The rows of a group lie close to one hidden flat surface of 13 dimensions, which passes through zero. Surfaces can cross.
In the rows, 128 means zero.
Some rows, each with its group after it:
[107 201 145 127 122 129 116 139 133 117 135  79 167 187 106 100 123 124
  72 168 132 156  78 143 176] => k_967
[138  95  79  94 119 148 136 148 145 118 152 136  87 108 136 119 152 169
 141 146 111 127 112 100 123] => k_265
[113 130 133  88 144 127  99 138 106 144  92 146 138  98 145  72 161  98
 138 107 148  92 130 200 123] => k_745
[160  99 185 104 128 107 130 153 118 123 103 148 117 181 153 129 147 133
 125 145 111 138 115 124 119] => k_745
[146 101 126 140 103  53 115 153 107  80 107 121  98 159  94 133 123 144
 139 152 138 151 151 124 110] => k_265
[ 50 131  76 161 181  71 127  85 150 136 144 112 134  82 140  93 103 106
 125 106 147  47 156 150 137] => k_967
[107 130 176  81 127 171 142 145 131 104 116  92 121 133 146 121 130  98
 136 153 159  96 108 121 101] => k_745
[160 137 130 139 126 121 116 163 108 107  98 156 150 156 120  84 140 132
 118 139 165 137 127 118 148] => k_265
[165 145 141 142 125 119 110 142 141 127 133 120 135 144  74 162 123 137
 131 136 152 155 164 136 112] => k_556
[154 149 136 107 122 181 111 178 104 111  79 128 154 123 130 124 156 116
 132 130 161 140 136 148 102] => k_967
[ 44 114 100 136 173  90 128 109 149 111 174  99 107 129 139 179 112 144
 126 117  51  80 176  96  90] => k_967
[105 181  61 133 130 165 111 137 154  97 167 110 158 108 149 129 103 200
 106 132 100 123 120  86 143] => k_556
[114 176  94 156 133 133 143 120 147 124 173  93 123 106 161 144 111 144
 109 120 106 117 103 136 179] => k_265
[148 131 101 135 142 115 137 117 141 140 166 143 122 150 121 133 137 161
 110 135 110 157 114 108 166] => k_967
[131 121 161  95 120 149 123 123 167 135 149 123 109 147 149 155 128 166
 133 134 102 108 140 115 120] => k_556
[119 128  96 140  66 114 119 106  87  87  98  94  85 162 118  88 147 149
 117 149 124 190  68 129 151] => k_967
[138 133 179 104 113 111 139 142 103 120 129 117 113 184 121 114 143 100
 120 154 128 171  78 145 152] => k_967
[162 116 179  89 117  58 119 169 106 138 106 172 141 134 184 139 115 145
 123 124  77 111 103 155 124] => k_265
[ 92 104 112 145 195 113 141 109 125 131 123 109 122 132 142 172 152 102
 122 132  90 126 151 123  93] => k_556
[142 141 153 130  76 129 115 112 113 159  91 137 152 112 145 116 122 135
 115 103 109 141 104 170 128] => k_967
[107 127 169 130 166 110 136  75 165 197 166 135 137 157  96 134 127  95
 107 122 112 122 134 148 156] => k_556
[110 122 141 170 116 128 160 105  98 100 117 126 111 134 177 160 100 126
 123 107  90 107 138  91 126] => k_265
[ 96 166 107 103 142 117 153 155 117  68 193  67 108 129  96 145  74 122
 103 163  86 119  79 127 173] => k_556
[147 120 154 116 128 173 172 115 120 153  77 104 110 102 132 117 116  80
 102 134 134 107  65 170 165] => k_745
[163  82 137 145  87 119 146 114 115 105 101 144  91 144 134 116 119 143
 148 136 151 133 123  95 126] => k_967
[124 147 101 136 123 132 113 165 166 158 172 110 153 127 139 165 183 139
 123 141 109 158 132 126  92] => k_745
[158 139  96 110 106  87  82 152 131 125 116 122 143  84  67  71 131 120
 152 129 217 146 125 189 130] => k_745
[173  62 121 136 124  99 129 115 133 131  97 161  85 154  96 111 146 148
 139 149 146 156 139 104 128] => k_556
[143  90 108 102 195 155 143 110 185 154 140 147 107 165  99 121 139 180
  88 162  85 127 115  84 169] => k_556
[157  99 134  79 120 138 121 139 154 147 113 121 108 102 100 150 126 148
 136 127 105 122 130 165 110] => k_967
[122  87 152 115 133 188 135  99 111 112  77 149 114 140 110 119 127 136
 140 120 137 123 154  97 104] => k_265
[145  90 126 105  81 137 140 111  89 150  80 169 124  86 101  51 120  99
 142 110 169 123  85 156 148] => k_556
[107  98 171 125 111 136 134  77 115 138 126 138 129 129 111 168 101 109
 142 106 103 127 162 102  84] => k_265
[106 141 146 148  90 112 133 119 152 166 185 137 157 149 168 126 177 112
 139 125 141 156 123 104 108] => k_745
[110 136 140 113 133 136 138 124 143 142 160 123 138 112 190 157 133 131
 132 138 109 128 110 107 104] => k_967
[152 106  87 217 102 117 173  78 129 156 156 131  91 113 116 148 127 109
 146 107 142 151 150 109 163] => k_265
[112 136 142 141 100 154 133 133 111 122  91 106 122 118 157 148 132 107
 133 113 103 106 137 148 101] => k_745
[ 88 109 117 112 127 113 144 119 120 147 128 110 107  95 172 121 155  87
 136 117 101  91 104 161 114] => k_265
[147 119 147 123 138  81 144 122 120 128 107 101 104 122 191 146 142 104
 131 153 137 135  83 149 122] => k_556
[108 111 148  91 156  93 118 121 143 170 165 189 173 154 128 109 132 140
 115 134  80 125 118 112 129] => k_265
[ 86 108 101 147 136 133 134 107 120  87 124 119  88 176  99 100 120 152
 122 133 112 102 155  89 143] => k_556
[119 131 103 147 106  87 128 178 126 102 153 121 135 135 150 138 157 124
 136 149 139 139 125 105  90] => k_265
[168 103 142 124 137 165 142 155 108 114  80 156 117 134 174 147 162 131
 137 122 119 119 135 109 117] => k_556
[113 115 173 109 142 164 126 132 117 152  84 148 162 154 109 101 152  90
 118 135 136 118 131 128 108] => k_745
[140 142 159  71 140 111 112 144 145 130 156 123 119 125 126 109 121 122
 143 142 155 105 114 158 141] => k_745
[127 142 111 126 167  56 107 129 138 149 168 132 127 134 121 171 115 158
 112 115  50 130 145 162 146] => k_265
[104 159 117 166  94  74 111 148  98  71  80  86 122 154 199 129 129 154
 113 126 101 108 121 147 118] => k_967
[126 147  73 146 109 142  88  68  98 110  57 128 107  72 175  61 135 162
 152  96 183 131 118 169 145] => k_265
[118 131 150 103 109 199 158  95 126 121 127 100 109 105 128 127 100 104
 132 133 148 119 100 111 130] => k_967
[140 151 149  87 151  95 109 165 159 156 147 108 140 126 121 148 141 118
 122 142 116 120 121 185 126] => k_967
[101 131 134 165 152 137 162  72 139 131 157  80  95 144 120 169 112  99
 120 130 113 123 142 111 145] => k_265
[114 159 144 183 111 160 137  64 146 129 111 118 149 159 107 106  85 135
 111 124 178 127 143  85 164] => k_556
[108 120 165 120 109 105 125  82 101 122 140 157 147 140  61  86  63  98
 140 120 178 132 141 102 133] => k_745
[100 123 126 126  95 118 156  97 154 137 172  58  64 122 117 144 122  99
 135 134 114 119 107 154 141] => k_745
[132 169 155 122 133  83 112 159 135 103 160 121 131 190 151 137 133 144
 117 148 112 139 122 120 153] => k_745
[121 162 105 166 143 191 128  89 147 140 105 137 163 132 138 103 104 150
 100 114 148 116 130 104 172] => k_556
[137 173 153 146 117 125 119 170 128  94 141 112 150 180 131 152 130 136
 115 140 129 146 146 107 135] => k_745
[131 125  62 178 163 201 140 119 131 147  87 152 152 115 118 111 157 130
 100 113 126 124 142 102 141] => k_745
[167 101 147  89 160 110 117 152 173 124 106 106  86 167 104 123 148 160
 120 170 129 130 132 147 138] => k_556
[122 114 124 113 111 150 131 117 125 127 139 125 126 136 136 130 138 146
 125 146 113 161 107 105 115] => k_967

New rows, each followed by its group:
[115 164 177  75 155 126 107 145 137 152 178 172 182 138 156  87 143 116
 146 122 175 113 125 127 142] => k_745
[157 123 141 100 139 148 122 120 141  86 117  96  82 158  94 155 101 173
 129 155 125 143 143 107 132] => k_265
[139 165 134 142 128 122 143 125 109 120 150 126 124 137 128 117 119 103
 122 128 154 149 105 144 186] => k_967
[140 130 118 124 110  85  90 159 133 143 109 136 143 113 135 125 157 142
 135 115 116 140 147 167  87] => k_967
[136 144 197 111 113 132 101 104 119 124  86 110 143 141 105 139  99 114
 139 130 180 148 138 144 108] => k_265
[143 120 142  84  86 127 127 147 113 116 129 140 100 122 109  84 122 124
 144 119 125 104 110 165 153] => k_556
[165 156 117 156 125 109 125 127 129 147 129 136 155 119 137 138 110 140
 113 127 130 158 104 141 156] => k_745
[111 108 135 115 121 155 129 138 151 147 148 119  94 150 122 127 189 113
 145 120 111 113 154 141 117] => k_745
[134 140 158 118 179 159 141 113 144 176 128 128 144 133 105 142 133  98
 113 119 129 128 126 160 156] => k_265
[157 127 139 104  46 117 106 108 149 161 126 161 137 108 156  66 126 166
 152 118 174 137  89 144 139] => k_556
[133 156 102  93 121 139  91 160 149 131 152 116 164 104 136 147 157 151
 138 147 135 171 110 138  86] => k_967
[142 170 138 143  91 115 108 163 125 132 102 106 157 124 138 133 155 115
 119 130 147 150 114 175 118] => k_745
[130 118 156 140 109 112 154 110  97 127 115 107 119  93 131 152 104  66
 141 124 137 134 113 154 108] => k_556
[162 116 111 120 128 105 109 156 149 104 125 124 100 162 117 127 150 178
 129 156 140 150 139 113 126] => k_556
[126  98 190 132 115  91 153 101 100 127 102 118 102 146 135 123 108  86
 127 135 131 121 106 141 141] => k_265
[202  79 116 142 132 154 170  78 148 174 114 141  51  84 252 140 203 132
 168 129 152 152  85 126 144] => k_265
[156  98 164 107  81 120 138 110 126 121 114 121  93 117 142 134 121 122
 157 137 165 154 105 124 104] => k_265
[100  72 120 128  85 122 110 112  97 104 106 158 109 118  77 142  78 169
 155  92  75 110 187  98  79] => k_265
[106 164  84 154 197 129 126 111 152 144 123 113 159 113 166 109 148 121
  86 136 123 117  95 148 168] => k_556
[147 138 155 128 125 124 126 134 115 153 117 160 163 134 103 107 111 112
 108 114 130 121 121 156 166] => k_265
[130 143 123 145  68 126 120 101 133 136 152 145 112 107 159 120 107 173
 157  90 123 110 144 132 151] => k_556
[143 106  82 167 102  99 131 149 140  92 120  82  96 140  72 162 127 151
 111 167 119 177 130 111  97] => k_745
[ 85 128 145  92 133 206 133 114 102  96  82 140 135 130 129  90  94 133
 117 118 107  73 126 102 130] => k_265
[176 108 132 125 176 152 149 159 140 141 100 130  94 138 127 144 166 117
 111 142 116 122 125 152 154] => k_265
[116 122 101 134 105 134 131  91 144 145 175 148 153 103 125 111 131 130
 151 137 172 173 114  79 110] => k_967
[130 110 121 147 123 142 134  92 112 171 158 174 146  82 118 131 132  94
 169  84 154 139 164 119 113] => k_967
[126 123 139 114 137  94 135 197 136 125 145  84 122 132  73 176 133  85
 117 143  97 106 148 166  99] => k_265
[177  94 141  81 110 144 135 140 135 133 119 124  91 122  90 129 135 132
 143 149 135 150 116 143 124] => k_967
[118 142 162 134  96 121 131  93 138 157 157 114 123 103 164 180  98 126
 147 101 108 119 135 141 111] => k_556
[143  66 154  93 127 139 156 127 106 152 100 187 109 139 128  80 131 116
 119 121  91  98 104 120 156] => k_265
[140 123 148 109  92  85 113 100 118 132 155 159 125 126 123 132  67 178
 134 108  96 131 122 120 151] => k_265
[162 141  95 113  76  90 115 128 136 127 155 143 120  87 168  81 134 174
 156 135 175 159  78 134 149] => k_265
[159 124 122 125 111 144 140 163 134 118 146 132 128 136 123 128 129 142
 130 138 140 137 124 101 131] => k_265
[ 97 163 190 147  90 123 125 107 110 159 112 115 195 145  83 138  87  74
 102 121 139 149 112 138 103] => k_745
[139 152 159 132 103 114 116  70 131 147 128 108 125 106 147 138 101 122
 148 113 162 152 115 160 139] => k_265
[137 147  81 118 141 144 103 194 130 129 123 150 164 105 152 109 179 142
 126 130 136 123 126 148 111] => k_265
[ 66 165 120 158 138 100  91 117 100 138 110 140 180 152  90  68 132  96
 118  98 143 109 161 168 138] => k_745
[ 85 117 122  95 133 117  99  98 125 121 109  94 107 109  81 128 114 128
 141 118 109 112 151 169  88] => k_265
[120 129 111 138 131 189 154 126 138  95 121  89  90 128 138 144 135 123
 134 141 146 120 132  98 123] => k_265
[158 104 154 105 138 167 133 136 145 148  91 151 131 113 121 129 115 125
 123 121 126  96 141 128 122] => k_967
[158 122 136 112  98 107 105 125 174 184 114 141 153 132  95 118 116 165
 101 139 109 152  99 147 130] => k_967
[123 154 100 174 128  80 109 125 166 146 124 143 187 169 180  89 130 184
  77 155 130 136  96  86 148] => k_967
[146 131 150 173 118 126 147 137 117 122 110 114 130 136 120 177 121  98
 130 113 138 138 166 133 115] => k_265
[143 100 115 148  73  85 139 101 106 116 128 145  87 118 109 109  84 146
 149 109 116 128 122 127 156] => k_265
[139 111 226 134 149 140 146  71 172 166 116 104  97 173 143 181 117 115
 129 126 123 103 158 131 124] => k_556
[139 126 116 152 110 117 106 131 176 135 131 135 168 122  95 131  90 168
 124 134 162 123 160  90 101] => k_967
[136 139 131 147 128  82 125 119  96 105  75 108 100 131 154 121 113 118
 123 119 123 107 121 179 159] => k_265
[107 150 173 133 108 171 119 102 109 124  96 136 171 135 132 118 102 106
 133 109 167 128 140 103 100] => k_265
[112 120 115 171 125 133 122 124 115 151  77 131 141 157  78 103 162 105
  98 108 108 137 144 166 127] => k_745
[125 147 145 125 107 115 106 130 127 147 124 137 136 125 139  94 144 122
 145 104 148 107 131 172 135] => k_556
[106 119 160 114 109  78 111 119 117 134 139 134 131 141 128 106 129 114
 146 128 142 139 124 133 106] => k_745
[144 148 124  42 150 109  76 201 146 102 121 137 143 127 147 121 133 205
 115 158  89 116 105 159 120] => k_265
[ 97  96 154 101 120  98 139 115 148 158 160 126 145 151 119 112 151  91
 126 173 145 160  85  92  90] => k_745
[102 155  92 165 108  69 116 142  88  87 125 104 153 123 114  92 117 101
 118 145 181 161  98 127 124] => k_556
[113 116  86 139 108  74 114 115 108 151 105 147 121  92  98  62 136 108
 134 107 143 116 117 184 143] => k_265
[136 100  82 165 171 192 144 147 125 114  62 124 104 191  39 105 170 127
  80 136 100 116 167 133 158] => k_745
[151 103 131 157 133 108 161 120 132 148 125 111  91 143  99 123 147  76
 124 143 161 137 123 149 147] => k_265
[190 140 143  92 123  72  86 213 128 125 115 153 152 124 139 139 140 160
 124 138 114 142 123 173 112] => k_265
[108 113 145  98 150  99 119  92 113 114 160 168 134 118 131  97  85 135
 148 121 154 107 134  90 128] => k_745
[ 79  99 122 136 113  86 121  73 133 169 165 167 167 117  83  89 128 101
 147 119 155 152 135  99  97] => k_745
[120 162  85 139 162 149 134 136 149 127 151 128 169  94 173 136 119 138
 107 143 141 129 101 100 131] => k_745
[ 92 149 125 105 133 144 109 160 124 147 141 182 202 122 158 107 128 139
 115 110  96 104 117 114 111] => k_265
[144 136 131 102 130 131 121 170 154 140 144 109 137 133 125 141 162 128
 126 150 138 151 118 136 103] => k_745
[161 126 152 111 130 123 133 145 130 105 111 129 117 158 203 121 162 139
 134 169 160 152  86 100 123] => k_265
